The same things were measured in two ways. Each way mixes the same 11 hidden numbers, adds some noise and spreads widely along 6 directions of its own, which tell nothing about the thing.
In the rows, zero is written as 128.
Some things both ways: the first way, then the second way.
[109 137 148 121 168 129 137 135 132 126 128 139 130 110 174 132 156 123
 175 123 108]
[141  97 136 123  92 176 153 123 151  98 133 122 104 112 108 153 189 112
 125  95 149 127 171 141 116]

[119 146 166 123 102  96 121 143 100 106 135  90 155 131 114 117 126 144
 100 153 136]
[137 128 115 129 151 152 141  92 115 125 104 164 159 145 126 136 128 182
 181  96 147 135 114 147  87]

[133  92 126 128 138 137 123 104 103 120 134 118  77 176 156 110 159 129
 159 107 111]
[159 114 138 105 126 165 143 105 113 118 151 119  99 167 126  94 145  93
 137 144 140 130 108 110 175]

[185 130 157 122 143  65 114 127 112 124 189 111 115 144 127 127 125 156
 148 141 119]
[130  90 144 133 132 141 135 153  91 171  93 122 151 175 185 140 147 139
 154 155 136 143 133 112 139]

[117  99 169 155 187 106 121 129 126 154 128 170 140 132 164 175 187  79
 198 112 102]
[159 120 131 117 126 171 168  59 108  58 140 152 112  69  99 110 148 156
 139 112 105 140 106 137  98]

[126  85 147 192 119 145 100  77 113 126 107  88 129 117 165 153 196 155
 150 123 112]
[146 127 161 106 155 126 143  82  75 130 128 114 167 133 183  74 133 142
 138 165 120 145  91 107 197]

[ 90  90 157 148 126 145 112  90 102 137 110 110 134 122 186 138 191 160
 144 115 110]
[115 102 141 147 131 154 129 145 105 140 121 146 143 181 147 161 147 117
 138 121 145 113 141 109  87]

[186  83 129 160 168 134 111  80 144 138 137 119 108 142 153 141 188 136
 189 118  89]
[155 128 117 117 142 140 155 119 123 185 127 145 149 184 127 153 121 120
 177 138 156 144 117 158 106]

[126  77 131 180 116 115 112  60 113 133 165 106  89 132 163 161 157 115
 170 132 101]
[147 148 137 118 106 104 141 105  97 126 123 121 128 145 163 132 105 125
 127  98 110 102 100 150 139]

[118 102 126 111 157 113 151 148 107 136 174 129 129 137 126 121 146 124
 119 106 107]
[153 132 130  80 108 135 141 120 171 121 134 141  96 108 100 108 143  78
 118 121 164 137 106 138 193]

[100 131  98  79 185 157 149 145 162 129 146 158  92 123 140 166 160 125
 153 100  96]
[134  92 152 120 126 174 122 135 110 125 141 120  94 165 140 153 125 110
 158 131 125 111 137 156 118]

[141 119 139 132 125 115 141 133 152 135 117 136 204 122 107  93 111 119
  94 126 158]
[167 148 129 126 100 134 168  83  93 100 159 108 104 106 116 141 126 129
 132 103  90 103 116 156  88]

[102 133 118 127 186 100 166 174 126 122 183 172 153 123 112 132  98  72
 106 114 126]
[174 145 110 115 119 112 141 124 108 173 123 125 124 173 137 136 128 109
 152 131 115 111 113 130 124]

[120 102 139 143  79 114 130 113 136 102 112  81  87 105 139 152 115 143
 110 121 138]
[152 120 116 135 106 139 142  89 118  72 161 116 101 106  88 121 156 132
 120 113 103  95 158 112  73]

[124 171 162 114 177  89 125 176  84 105 172 164 138 180 139 115 122 138
 144 121 121]
[197 143 108 104 109 129 118 138 137 159 130 123  74 146 111 173 135 111
 138 126 137 108 127 140 143]

[112 139 166 146  99 121 119 141  63 115 149  87 158 164 135 103 168 187
 123 125  98]
[177 111 144  92 131 157 145  99 135 143 133 138 120 115 113 121 172 101
 158 144 130 145 124 145 143]

[143  99 166 173 114  88  95 108  78 130 135  96 136 161 157 111 153 151
 147 136 129]
[145  91 150 139 131 158 149 106  72 114 124 130 149 140 164 115 169 128
 111 164 115 140 129  83 131]

[101 103 155 137 121 126 121  97 118 120 138 106 122 105 150 146 155 134
 130 138 113]
[167 125 169 102 106 129 134 107  88 118 133  70  75 117 189  86 159 115
 121 155  93 118 103 110 229]

[149 101 138 139 175  95 113 125 146 132 118 146 107 118 118 168 162 117
 146  86 139]
[112  91 147 138 152 169 147 103 101  94 137 137 155 124 129  87 153 144
 143 149 133 137 128  75 152]

[ 78 133 131 134 146 172 145 111 119 108 128 135 133 130 174 141 160 129
 134 108 115]
[145 155 128  95 132 121 138 119 111 144 138 114 133 170 153 108 110 118
 152 116 133 107 109 145 172]

[176  84 118 177 115 119 130 104 111 121 147  57 131 119 130  77 139 140
 127 138 119]
[ 89  55 173 133 121 177 127 127  91 116  83 125 173 155 153 109 178 118
 152 109 153 144 137 101 133]

[141 134 180  93 148 115 177 160 140 118  79 138 153 127 163  97 120 121
 133  80 146]
[150 108 126 133  95 104 136 117 133 158 111 119 124 168 126 151 136  97
 155  94 126 101 143 147 103]

[167  97 113 156 101 119 130 119 149 133 154  95 124 120 102 125 141 160
 140 110 110]
[ 88  89 176  88 132 194 137 144 133  97 116 137 159 106 131  70 211  90
 130 130 168 153 144  98 191]

[142 106 155 128  69  59 110 133 134 134 142 111  50 131 142 160 113 164
 181 104 132]
[160 139 136 107 116 112 148  83 116 106 147 117 122  98 140  91 162 122
  91 153 129 134 110 103 160]

[193 102  91 135 176  91 123 119 135 120 140  93 107 149  88 127 128 118
  96 130 124]
[143  90 122 129 132 159 146  99 134 114 138 155 137 162 118 151 120 125
 146 122 154 125 145 137 128]

[ 64 144 157  65 161 110 134 136 100 120 163 144  67 119 172 172 167 132
 161 101 123]
[149  93 125 150 110 129 162 117 130 135 147 117 102 144 129 151 127 115
 136 147 117 120 153 125 119]

[133 103 160 182 116  95 120 104 115 122 118  93 151 105 147 151 139 138
 110 134 127]
[120  99 146 131 130 146 144 112  95  99 119 131 168 124 165  93 185 140
 115 138 121 129 154  82 143]

[153 123 175 145  84  83 120 143 112 116 137  99 142 142 139 115 112 149
 136 138 144]
[165 125 132 109 133 103 128 140  82 191  96 123 171 171 196 116 157 120
 120 180 132 149 115  94 175]

Other things, the second way, with their names:
<632>: [175 141 140  90  96 116 104 168 151 177 114 132  92 165 159 181 149  69
  96 124 158 104 127 135 187]
<614>: [107 133 127 116 169 178 132 133 104 139 126 169 187 184 130 116 167 138
 144 135 180 149 112  92  97]
<292>: [128 134 120 116 152 121 162  88 102 141 141 128 180 172 143  75 104 133
 162 132 144 127 111 120 171]
<227>: [139 140 121 123 145 119 134  98 105 143 112 161 164 163 137 143 102 153
 162 107 140 121  95 147  94]
<443>: [123 136 148 130 146 143 147 105  86 142 129 128 152 194 174 111 120 133
 157 119 138 117  94 123 144]
<203>: [168 137 148  93 123  99  94 150  89 172  89 118 115 168 193 131 103 107
 120 147 127 115  78 107 226]
<463>: [ 93 142 128 104 152 148 122 128 123  93 138 155 148 176 158 117  80 150
 127 105 180 115 107 133 173]
<380>: [138 114 114 148 129 144 161  80 108  96 164 121 129 152 107 107 146 145
 142 122 125 107 153 108  76]
<602>: [158 135 137 119 109 144 146 129  97 124 155 104  91 123 138 157 120 119
 111 150 121 122 112 131 136]
<187>: [127 134 149 121 120 117 120 119  95 126 103 121 139 125 154 125 126 133
 125 104 137 110  86 104 165]
<51>: [141 112 113 150 111 104 117 155 125 176 105 126 128 183 136 178 121 126
 139 117 154 105 137 110 101]
<6>: [141 128 118 137 120 129 162 134 115 176 132 135 150 185 142 176 125 112
 154 125 134 118 143 154  81]
<49>: [193 172 116 101 118 113 168  53 133 125 146 142 122 110 126 134 135 140
 126 109 135 135  93 170 127]
<88>: [187 127 118 124 110 112 134  92 105 111 159 104  84  96 100 146 112 133
 140 144  77  96 136 141  88]
<415>: [147 145 133 111 138 117 137 101 104 140 132 134 148 151 151 128 116 139
 157 122 117 116 115 154 118]
<700>: [113 113 141  96 134 155 137 148 109 129 123 149 160 167 165 120 120 103
 134 129 148 134 127 141 168]
<676>: [140  73 162 141 133 139  98 149  80 155 105 128 144 201 200 160 142 111
 129 158 113 106 156 101 131]
<613>: [151 158 116 107 132 169 175  80 144 103 163 146 126 129  76 100 164 114
 152  88 151 120 113 138 109]
<143>: [159 145 128  96 126 110 150  99  99 120 141 115 145 104 143 103 133 133
 129 143 101 127 120 141 139]
<593>: [171  87 164 136  89 149 119 118  79 106 127  93  74 123 147 162 161 103
 123 124  73  88 144 126 101]
<635>: [129 158 119 119 123 166 176 120 130  99 175 122  97 108 103 149  95 135
 144 104 136 109 118 154 145]
<282>: [179 107 150 110  85  89 139 128 101 176  97  88 103 156 199 144 124  92
 134 143  99 126 124 159 188]
<21>: [128  94 139 132 138 179 165 119 115 103 156 131 125 122 124 116 155 119
 136 159 121 134 152 101 142]
<595>: [151 136 161  85 100 145 131 103 127  77 138 131 101  79 136 128 163  98
 111  87 100 101 134 170 137]
<65>: [165 113 150 100 129 164 160 112  94 117 154 132 115 126 145 110 155  87
 128 167  88 133 129 128 147]
<185>: [135 146 121 103 135 135 137 123 115 108 141 117 119 127 139  80 133 130
 110 144 154 128 100  78 206]
<366>: [124 109 141 124 134 159 149 128  83 132 144 121 132 194 165 140  79 122
 166 138 124 121 119 160 142]
<73>: [139 157 116 124 134 118 174  81 112 110 151 123 121 105 128 121  68 173
 167 112 114 119  94 168 136]
<660>: [157 126  98 131 135  96 133 111 105 162 114 141 149 165 126 139  92 148
 160 137 129 121 109 128 100]
<471>: [ 99  77 170 104 127 177 133 121 121  91  95 142 160 138 162 110 156 130
 167  80 141 127 150 155 168]
<345>: [159 106 145 134 133 151 123  99  61 125 124  98 110 158 142 114 140 147
 164 144  94 117 103 106 105]
<264>: [118 115 142 132 127 168 143 144  96 121 113 134 152 146 152 135 167 128
 138 117 134 119 143 110 119]
<120>: [145 106 142 116 135 153 111 135  92 127 126 106 122 134 140 111 168 126
 126 161 127 125 134  77 155]
<58>: [165 122 118 139 108 135 152 118 113 127 135 115  92 118 117 171 115 136
 155 124  98 109 135 149 104]
<358>: [161 137 109 123 135 147 164  88 122 108 156 126 114 116 103 106 153 146
 139 140 129 129 126 108 125]
<224>: [198 144  75 122 139 139 193  65 118 142 153 136 143 110  74 117 160 167
 158 167 131 169 123 133  64]
<501>: [179 138 104 107 134 130 138  83 110 112 133 134 115  93  91 114 135 159
 154 138 115 133 106 123 106]
<642>: [143 127 112 115 128 125 157 111 133 127 133 127 132 142 164 149  91 169
 141 129 149 132 141 165 170]
<511>: [144 124 142 126 137 160 127 130  84 126 136 114 119 137 136 138 139 138
 151 136 115 107 119 107 121]
<180>: [165 154 117 118 134 143 170  89 121 129 139 130 129 126 121  88 176 134
 137 131 138 138 106  97 148]
<231>: [150 102 170 127 119 165 161 106  83 121 132 120 131 117 167 149 157 115
 137 143  94 138 129 148 123]
<104>: [140 100 128 144 134 133  98 137  90 151 107 145 149 185 146 173 143 133
 140 126 127  99 144 101  61]
<500>: [118  90 164 135 136 183 139 142  73 127 139 109 133 169 157 133 140 114
 168 139 103 111 145 124 125]
<524>: [162 124 127 107 138 140 134 104 134 150 119 154 130 154 122 120 165 118
 149 131 146 136 109 121 117]
<77>: [158 109 125 142 115 103 153 129 110 168 121 141 166 164 178 158 150 107
  88 169 139 138 148  95 152]
<16>: [190 111 139 116 116 115 129  95 122 146 125 121 107 107 128 151 138 124
 136 151 118 128 121 133 152]
<582>: [198 173  93 101 104  92 167  98 153 169 139 132 109 128  99 153 105 108
 148 112 138 118  99 168 145]
<8>: [173 132 132 100 122 132 135 113 138 131 143 140  88 140 137 128 130  99
 127 139 119 115 115 130 173]
<256>: [177 130 121 121  97 116 152 119 154 156 127 124  94 107 109 175 137 116
 141 116 137 120 131 151 134]
<456>: [157  89 140 144  95 144 126 178 110 177 144  73  71 186 142 171 139  78
 128 177 130 107 155  96 155]
<502>: [177 151 125  78 112 112 128 126 159 163 111 124 113 112 119 136 154 108
 149 111 149 127 119 156 175]
<12>: [168 153 132  88 138 133 141 105 140 160 157 134 123 144 109 125 141  97
 160 132 137 121 115 158 130]
<240>: [155 135 115 120 132 118 156  82 117 141 139 139 146 161 131  97 149 117
 129 141 145 139 102 106 122]
<452>: [162 145 133 111  95 129 148 106 109 104 138 103  81 111 128 147  96 125
 149  90  92  96 109 181 128]
<152>: [110  99 155 115 141 164 128 123 142 115 119 155 156 128 127 133 155 125
 152 108 160 126 137 127 142]
<611>: [164 123 118 150 144 129 150 128 102 198 126 150 143 203 150 148 145 110
 143 169 132 129 113  85 121]
<374>: [142  76 165 146 121 156 134 109  67 118 118 110 119 145 153 142 127 128
 160 137  93 114 124 125 118]
<478>: [149 146 150 102 137 169 122 127  88 121 133 117  90 155 144 110 135 117
 137 129 135 120  71 105 171]
<669>: [175 126 138 129 119 159 162  88 107 132 166 103  91 118  89 151 134 117
 176 129  98 112 122 159  80]
<70>: [114 133 145 134 131 201 160 121  91  81 153 121 125 107 102 122 170 139
 124 122 155 134 107  85 117]
<513>: [157 126 115 114 107 147 144 164 154 164 119 156 110 143 107 190 145  96
 157 106 133 113 153 160 101]

Some of these things the first way, each followed by its name:
[170  94 137 128  87 112 129 107 181 105 111  81  80 102 101 184 127 131
 113 121 142] | <88>
[107 115 147 162 122 128 115 102 117 126 138 122 150 122 150 135 156 131
 145 133 123] | <264>
[104 133 109 108 131 112 135 153 177 150 139 147 148  99  91 152 132 111
 142 128 128] | <231>
[106 108 149 126 134 112 118 111 110 110 150 104  68 103 171 151 151 139
 154 120 126] | <51>
[114 159 128 130  86  79 134 156 114 111 209 122  96 143 114 156  93 151
 143 120 128] | <143>
[ 71 110 138 113 135  86 117 149  95 134 149 137 123 123 108 139 133 121
  99 114 137] | <611>
[125 137  98 143 162  90 146 160 125 127 189 134 165 118  95 140 102 138
  79 126 111] | <415>
[111 131 105 108 122  95  96 157 167 140 152 172 110 118  80 115 110 127
 163 108 170] | <70>
[ 80 115 162 100 158 164 175 128 127 122 119 114 166  83 189 121 165  89
 126 143 115] | <282>
[126  98 150 137 106 137 132  91 119 122 145  82 168 119 110 131 160 124
  89 156 113] | <513>
[154  92 122 121 141 155 149 105 165 138 116 124 138 141 144 141 161 108
 141 115 121] | <700>
[181 110 138 173 122  72 101 123  93 115 163  63 138 132  96 121 138 170
  96 148 119] | <16>
[ 64 162 145 106 125  91 137 189 117 138 127 147 174 117 126 115 108 135
 117 131 134] | <49>
[124  75 136 179 127 167 102  64 141 129  83  77 112  92 158 178 222 157
 153 111  94] | <152>
[106 127 151 111  86  94 105 123  92 103 166 107  75 153 130 134 123 154
 128 119 153] | <185>
[ 99 140 152  84 155 157 106  94 153 130 117 169 141 137 137 152 189 130
 160 104 152] | <635>
[113 157 104  51 163 148 154 146 138 117 157 152 121 169 124 115 133 121
 119 112 141] | <366>
[115 132 140  73 125 107 123 109 175 122 154 140  71 104 103 197 144 105
 158 112 150] | <73>
[106 101 136 132  78 124 100  72 119 125 127 104  60 151 147 143 156 154
 170 110 121] | <443>
[121 132 114 158 187  85 136 175 121 124 163 163 109 128 140 159 114 121
 149  98 111] | <104>
[ 73 114 141 117 154 118 148 171 132 135 125 152 106 110 149 163 148 108
 157  97  99] | <524>
[ 72 153 175  94 109 124 119 124  92 103 158 114 118 133 144 146 160 137
 134 136 139] | <58>
[189 107 137 157 126  80 125 124  85 141 179 110 195 198  91  91 125 155
  81 135 114] | <65>
[109 130 159  97  45 119  86 102  99 115 157  87  83 164 146 116 150 192
 160 145 146] | <602>
[128  87 142 135 146 113 128 108 114 132 129 112 140 140 122 154 161 122
  93 123 106] | <8>
[ 57 107 147 128 145 193 154 114 112 132  92  98 252  71 169  89 179 142
  47 147 128] | <6>
[ 82 100 157 161  97  99 105 103  97 120 143 107 105 114 136 147 142 128
 138 132 119] | <180>
[130 102 103 128 163 117 143 149 181 142 121 151 126 104 115 155 122 104
 135 117 110] | <632>
[132 131 121 122 101  86 137 152 133 114 156 108 114 130  93 122  90 131
 109 130 134] | <593>
[ 83 116 131 129 129  79 137 160  73 129 179 124 104 137 145 114 113 143
 121 111 117] | <240>
